The rows of a group lie close to one hidden flat surface of 9 dimensions, which passes through zero. Surfaces can cross.
Some rows, each with its group after it:
[  4  -6  -6  13  24   5 -10   7  -1 -19  -9 -10   0   2] -> q407
[ -4  -9  -9  -8 -10   6  -1  12 -14   0   4   6  -2 -15] -> q407
[ -8  11  12  -3  -4   0  -1  15  11  -1  12   5 -15 -11] -> q896
[ 11   2  -2  -6   2   3 -20   1 -14   0   3   2   5   4] -> q855
[-17   6 -10  10  12  -3 -18  -7  -6  -2 -16   2  -3   8] -> q210
[ -8   0  10  -7 -13  -8  -2 -12   1   8   6  -7  -7  -7] -> q896
[-28   3  -3  -2 -16  -9   0  18   0 -16  -7 -16  -4  -8] -> q407
[-17 -13   3   1   3  11  -2  -8  10 -10 -11   6  18   2] -> q855
[  4   7  12  16 -10 -14  -7   4 -12 -11   2  13  -4  -6] -> q210
[ -3 -11  13 -10   3   1  25 -11 -10  -1   0   4  -1  24] -> q855
[-13   9   0  10  -3  -2  11 -14  -8  11   3 -17 -16   6] -> q855
[ -9  -1 -25  -2  -2  -6 -10  -6 -16  11  10   6   2   4] -> q855
[ 10  -5  -9  15  -9  -1  -5   3  -1   6 -17 -11   6 -25] -> q210
[  9  -4  13   0  -5 -19  -2   1   0 -15  -6   2   3   3] -> q407
[  8  -3   4  -8   5 -10  -9   3  -6 -17   5   5  -4   0] -> q896
[ -1  11  27   6 -11 -15   0  11  -6   7  -4  -7  -7   8] -> q855
[  1   2   1   4   1 -13 -23  -4  -8  24 -14  11  10   5] -> q896
[-16   4 -14  11 -17  -3  -2   8 -14  -2  -9   3  -5 -16] -> q407
[ -1   4  -4  -5  -6  -7   9  -4   8  11 -21   9  -5  -5] -> q210
[-4 -6 13 -2 -6 -7 -2 -5 -6 -3 -5 -1  7  8] -> q210
[ 12  -1  -2  12   6 -15 -15   2   7   2 -16  13  12  -4] -> q855
[ -6   2   6  -7   4   1   5 -15  -2  -6 -12   6  -3  14] -> q210
[-18  15 -15  -7 -13  -3  -8  -7 -13  11  10   6  -9   3] -> q855
[ 11  15  10  -6   1  20  -1 -12   6 -11  -7  -7 -12  -6] -> q855
[  2   0   2   1  18  11 -13  10  19  21   1  -2   8   3] -> q407
[  5   2 -14 -13  -5 -11   2   2   6  10  10  -8  -2   1] -> q210
[  9  -6  -1 -10   3 -25  -5  14   1 -16  20  -5  -4   3] -> q407
[  4  -2   2  16   4  11  15  18   1  -7 -17   7  10   4] -> q896
[  0   0 -13  10   1 -14  -1   0 -24  -3  10   8 -13  -1] -> q407
[  8  -1 -13   5   9 -13 -10  -4  -3 -10   0  -3   2   5] -> q896
[-11  15   1   5  -1   2   1  -1  24  21   6 -11   8  11] -> q855
[-22  -2  -1   2  12   7  -7  -2  -6  -9 -13  19  -3   6] -> q210
[ -5   3  -1 -10   2   5  -5   7  -5   6   3  14  -2   4] -> q896
[  6   2  -8 -14  -7   0   8   7  -3  17  12  -4   3  10] -> q896
[ 10   2 -13  17  18   9  -2   6 -11   8   2  -7 -10  -3] -> q407
[  2   0  13   0   8  19  -2 -10   9   7  -5   0  -1  -3] -> q896
[ -8 -10   4 -10   0   4  -2   1 -17 -21   6  19  -1   2] -> q210
[  6  -9   2   0  -1  -9 -10   5  -4  -6  -3  12   8  -6] -> q407
[ 16  -6   8  -2 -13   0  19   6   7  11   4 -17   8  -2] -> q896
[  2  11   7  14 -20  -6  10   2  -2   3   0  10  -9 -19] -> q210

New rows. What belongs after each?
[ -5  -1  -7   4   0 -13 -16   4  -6  15   1   8  17  12] -> q855
[ 10 -12   0   0  14  18 -16  -3 -12  -7   3 -15  15   5] -> q855
[  4 -12  -1   6 -11  -2   7   8  -2 -11   0  -4   4 -16] -> q896
[ 10  -6  12 -21 -12   9   7  11   2   5   3  -3   6  -6] -> q407
[ -9   1  -1 -11  -4   3   8  -9  -7  -9   5  12  -8   5] -> q210
[-12   1   2 -13  -2  23  -4  -5  -3  -6   8  -6   6   6] -> q855
[ -6   0 -18 -18  -1   6  10 -11  -2   3  10  16   0   9] -> q855
[-13  -8   0  17   3  -4   0  -8  15  -3 -19   5  11  -5] -> q855
[ 12  -3  -2  14  19  19  -6   8   5  -5 -15   2   3 -10] -> q210
[-15   4   2  -2  -3  15  -3  -6   0   2   6 -14   1   3] -> q855
[-15  -6   1 -10  -3  12  -2  -1   8 -12  -7   0   9  -2] -> q407
[ 13   6   5   5   2   3 -10   9  -1   0   3 -15  -3  -8] -> q855
[  8  24   2   5   7  -4   6  -4   9   2  -1  13 -18   7] -> q210
[ 24   4   6   3   4 -11  11  -3  -8  -7   8 -10 -12   8] -> q407
[ -9   6   3  15   4  -4   0  11  -1  -3 -16  12   2   5] -> q896
[ -8  -7  -3 -10  -1  -1  -6   3 -21 -23   9  23  -4  -1] -> q210
[-10   9   1  -7  -8  16  -7 -12  -6 -17  -6   2 -11 -12] -> q855
[  4  20   9 -10  -7   8 -24  -2  -5  -3  -6   6   0   1] -> q855
[  3   1  -9   7  10  14  14  10   8 -17   2  -3  -2  -1] -> q896
[-21   1  -1   0  -3 -15 -24 -10 -12 -10  -2  16 -10  -9] -> q896
[-12  -1 -23  -6   1  10  20 -18   6   3   8   2  -9  -2] -> q855
[  4   4  -9 -12   0 -14   3  11  20  23   1  -5   1   3] -> q210
[ -5  11  -7   6  12   5  -7 -13 -13 -19 -10  18 -16   4] -> q210
[-13 -11 -20  -2   1   0  23 -16  -3  -4   1   8 -10  -2] -> q855
[ -1   5 -16   8   4   3 -10 -13  -6   8   2  -7  -1  -1] -> q855
[ -4   3 -12  10   0   9 -12  -8 -22 -21  11  -2  -8  -8] -> q210
[ -6  10   8   2  -6  -4  14  -7   9   1  -7   2 -11   1] -> q855
[ -4   2  11   6  15   5 -10   6  -9 -18   8  14   0  12] -> q210
[ -3   4  19  10  -7  -1  14  11   4  -1   4 -24 -16  -8] -> q855
[ 22   4  11   7  -1   7   8   4   0 -11   4  13  -7 -10] -> q210
[-7  9  5  2 -8 -2 -3  0 22 15 -5  0 10 -1] -> q407
[  5   2 -13 -10   3   0   1 -12 -12   5   5  11  -3  12] -> q855
[ 15  -4  -7   1 -11 -12  -6   3 -13  -9  -3   7  -2 -16] -> q210
[ 11  -8  16  -7   2  -8   0   9 -22   4   2  -1  -9   6] -> q407
[ -8  -4  10  -2  -4   7   2  -9 -24 -11  -1 -10 -11   2] -> q855
[  7  -2  -6  -8   3   5   2  -4 -12  -4   7   0  -7   3] -> q855
[  0   7  11  12  -2  13  10  19  16  14  -5   1   1 -10] -> q896
[ 11   6  -2 -10  -6  -9   1 -20 -18 -19   5   2 -10   6] -> q210
[  9  -7  -3 -15   0  -2  18  14  -1   6  21   1  -3  10] -> q855
[ -5  -3   4  -3  -5   1  -1  -3  -5  -2  26 -19   5  10] -> q210
[ -4 -11  -6  13  -2   1   9  -2 -12 -11 -20   4  13   7] -> q896
[-14 -18  -3  -4   3   8   7  -1   5  -8   1   7  14   2] -> q855
[ 11   9   0  -6   7  10   0 -13  13   4  -4   4   5   9] -> q855
[ -2 -15   8   3   4  -6   8   0  -3   0  -5   5  11  12] -> q855
[  0 -17  17  -2   1 -10  17   3  -8  -5  -5   8   5  15] -> q855
[  5   5   2  19   1 -12 -24  15   5  10  -5  -7  10  -7] -> q855
[-21  12  13  10 -16 -16   6   1   4   2  -4   0  -9  -2] -> q896
[ 14  -9   7 -18  -1  -5  -5 -12  -3 -12  14 -10  -5  -5] -> q896
[  4  13   5   7  -9 -27   4   8  -1  14  -1   6 -11   4] -> q855
[-15  -4 -16   1  -5  -3   4   4   7   3   7   6   1  -9] -> q855
[ -3 -20  -6   4  -4 -16  10  19  -6  -8   5   8  -1 -13] -> q855
[  4 -17  -3   8  10  14  -2   5  -8  -8   7 -23   3 -10] -> q855
[  8   7   5  -7   4 -20 -11  10  -5  -9   4   6  -5  10] -> q896
[  7  18   3   4  15   2  -3 -15   1  -7   3  -3 -11  18] -> q210
[-19   1  22  -4 -10   1  -3   7   1  -1  -3   1  11  10] -> q855
[ 14  -3   5  11   9 -13 -13  -1   1 -15  -9  -2   2  -3] -> q896
[-15  -6  -4   7 -25  -5  12  -1   0   7   3 -11   2 -19] -> q896
